The rows are grouped in 2 ways, from coarse to fine. Each group lies inside one group of the grouping before and may be the whole of it. The rows also spread widely along 5 directions, which tell nothing about the answers.
(in the rows, 128 means zero)
Known rows, each followed by its group in each grouping:
[109 202 132 159 104 105 109 176 151 167 213 103 150 144 117 134 135 126
 105 122 154 129 154 137 168 157 155  87 127 110  69 135 149 125  96] -> Q370 torip
[128 199 152  97 143 202  68 190  98 154 165  74 172 143 167 142 135 135
 138 139 189  93 123 184 143 149 157  84 133 159  57 107 133 111 102] -> Q370 dod
[164 172 153 103 130 211 110 117 148 139 170 121 161 121 149 135 128 134
 147 125 176 115 129 169 147 149 168  94  84  92  86 159 135 103 117] -> Q735 mudu
[152 173 147 135 124 145 121 185 144 156 169 124 132 107 138 118 141 141
 148 120 144 137 121 111 128 146 173 134  99  92 121 161 140 155  91] -> Q370 Vab
[129 164 153 106 134 190 118 159  97 147 131 111 168 143 189 136 127 147
 147 136 181 127  86 165 143 142 135 137 103 124 123 140 155 151 101] -> Q735 rezo
[126 207 151 132 145 222  73 131 141 105 141  59 192 136 161 196 114 128
  93 123 162 142  70 201 182 133  95  63 135  98 151 107 171 145 104] -> Q370 ver
[149 153 154 136 124 131 131 181 132 158 155 138 141 105 162 117 137 161
 151 113 171 158 107 121 135 154 183 153  86  93 148 173 154 158  73] -> Q370 Vab
[155 182 138 129 134 227 110 117 142 131 154 110 134 112 162 149 128 132
 132 137 129 115  99 159 160 117 149 113 104 102 122 142 139 138 121] -> Q735 mudu
[156 202 143 138 142 197 110 140 165 126 167 102 128 101 122 150 127 127
 135 115 122 130  91 134 158 121 161  97 103  63 135 138 158 149  97] -> Q370 ver
[105 177 122 170 107 136 124 126 157 150 173 123 121 121 136 138 143 133
 104 136  96 147 136 121 171 116 150 113 120 115 112 130 153 146 116] -> Q735 mudu
[140 139 132 157 125 111 165 172 113 159 127 149 115 110 176 111 148 152
 162 128 134 146 105 109 138 119 172 176  87 116 147 162 156 177 100] -> Q735 mudu
[137 198 145  98 150 213  89 203  85 140 127  75 157 131 183 139 132 141
 142 139 152  96  81 167 134 129 130 121 130 146  88 110 145 163 105] -> Q370 torip
[143 174 135 164 125 121 119 115 179 125 184 117 146 116 131 151 125 125
 119  96 153 171 108 127 179 135 158 112  92  51 172 150 169 155  85] -> Q370 dod
[154 189 149 102 122 203 114 134 130 150 168 111 173 139 141 125 127 131
 145 124 203 110 145 169 141 163 165  83  88  91  90 160 141  98 117] -> Q735 rezo
[127 183 134 131 143 165  96 136 134 116 148 100 172 132 158 177 108 134
 117 110 181 156  84 159 178 127 127 107 109  81 164 139 178 162  75] -> Q370 dod
[127 193 134 124 148 190  78 165 119 130 148  74 151 126 160 166 116 139
 125 127 143 123  86 160 174 117 139 102 137 121 124 111 164 161 107] -> Q370 dod
[134 203 126 163 121 163  98 142 172 133 181  92 126 113 118 176 120 126
 104 123 101 134 104 128 184 111 139  84 133  66 116 126 159 159 111] -> Q370 torip

New rows. What belongs after each?
[106 180 140 174 105 100 106 143 168 152 198 121 184 147 137 154 126 118
  88 103 189 166 122 153 196 161 121  86 109  89 122 144 164 134  77] -> Q370 torip
[156 201 141 128 149 225  93 145 160 127 163  93 125 106 117 170 123 127
 126 111 121 124 102 152 158 121 154  79 119  66 112 123 147 149 109] -> Q370 ver
[147 189 118 118 151 244 104 119 147 112 129  95 121 114 145 171 119 129
 127 134  99 136  60 153 151 105 142 110 133  67 158 137 165 176 129] -> Q735 rezo
[117 178 125 153 146 171 116 169 115 129 108 107 124  98 176 156 134 145
 131 144 101 151  54 132 165  95 137 137 141 107 175 115 178 197  90] -> Q370 ver
[114 168 161 131 129 144 108 210  81 157 129 101 174 132 186 119 136 157
 145 135 183 127 105 162 137 147 146 122 117 165 109 133 143 147  75] -> Q370 ver
[149 198 151 127 139 193  93 197 103 145 135  86 135 111 149 136 143 136
 149 134 136 115  84 146 138 123 162 117 131 127 109 120 141 162 100] -> Q370 ver
[121 196 141 155 123 142  92 178 147 154 187  96 154 138 148 152 135 129
 116 126 139 147 123 140 163 150 157  91 139 123 114 125 147 142  91] -> Q370 Vab
[100 194 130 158 136 154  81 166 136 128 155  71 140 132 155 163 123 134
  93 121 113 137 100 143 178 124 135 100 148 129 127  98 171 165  91] -> Q370 dod
[103 175 141 139 114 147 112 165 108 167 154 112 163 155 180 122 139 138
 132 145 153 121 128 165 163 148 143 115 117 161  77 127 136 122  97] -> Q735 mudu
[138 181 161 122 127 167  91 155 138 135 181  99 191 141 151 142 129 129
 130 114 206 132 122 177 153 160 144  70 103 105 104 142 142 102  87] -> Q370 ver
[126 175 147 121 135 178 115 151 115 135 141 111 159 142 168 149 133 146
 141 134 166 142  84 165 147 140 137 126 101 108 138 142 167 154  96] -> Q735 rezo
[126 198 144 163 109 139 103 147 162 155 199 100 164 130 130 146 136 124
 107 115 147 146 146 144 174 162 158  60 113 103  88 139 151 116  96] -> Q370 ver
[157 162 141 111 159 192 102 168 112 123 126  94 152 108 168 169 122 157
 153 117 168 129  70 157 155 122 150 142 101 104 159 134 156 167  93] -> Q370 dod
[125 170 153 119 134 138 115 212  79 151 138 102 160 133 191 110 133 155
 157 126 185 130 105 148 140 146 157 141 109 151 112 131 145 158  79] -> Q370 dod
[140 167 132 149 114 157 138 161 131 159 140 134 101 107 150 114 145 147
 162 138 103 123 118 105 138 119 177 152  99 118 111 155 135 155 113] -> Q735 mudu
[126 202 152 134 120 155  97 176 142 153 179 103 156 127 129 133 137 131
 131 114 150 118 140 145 153 147 165  69 121 117  86 124 137 114  97] -> Q370 ver
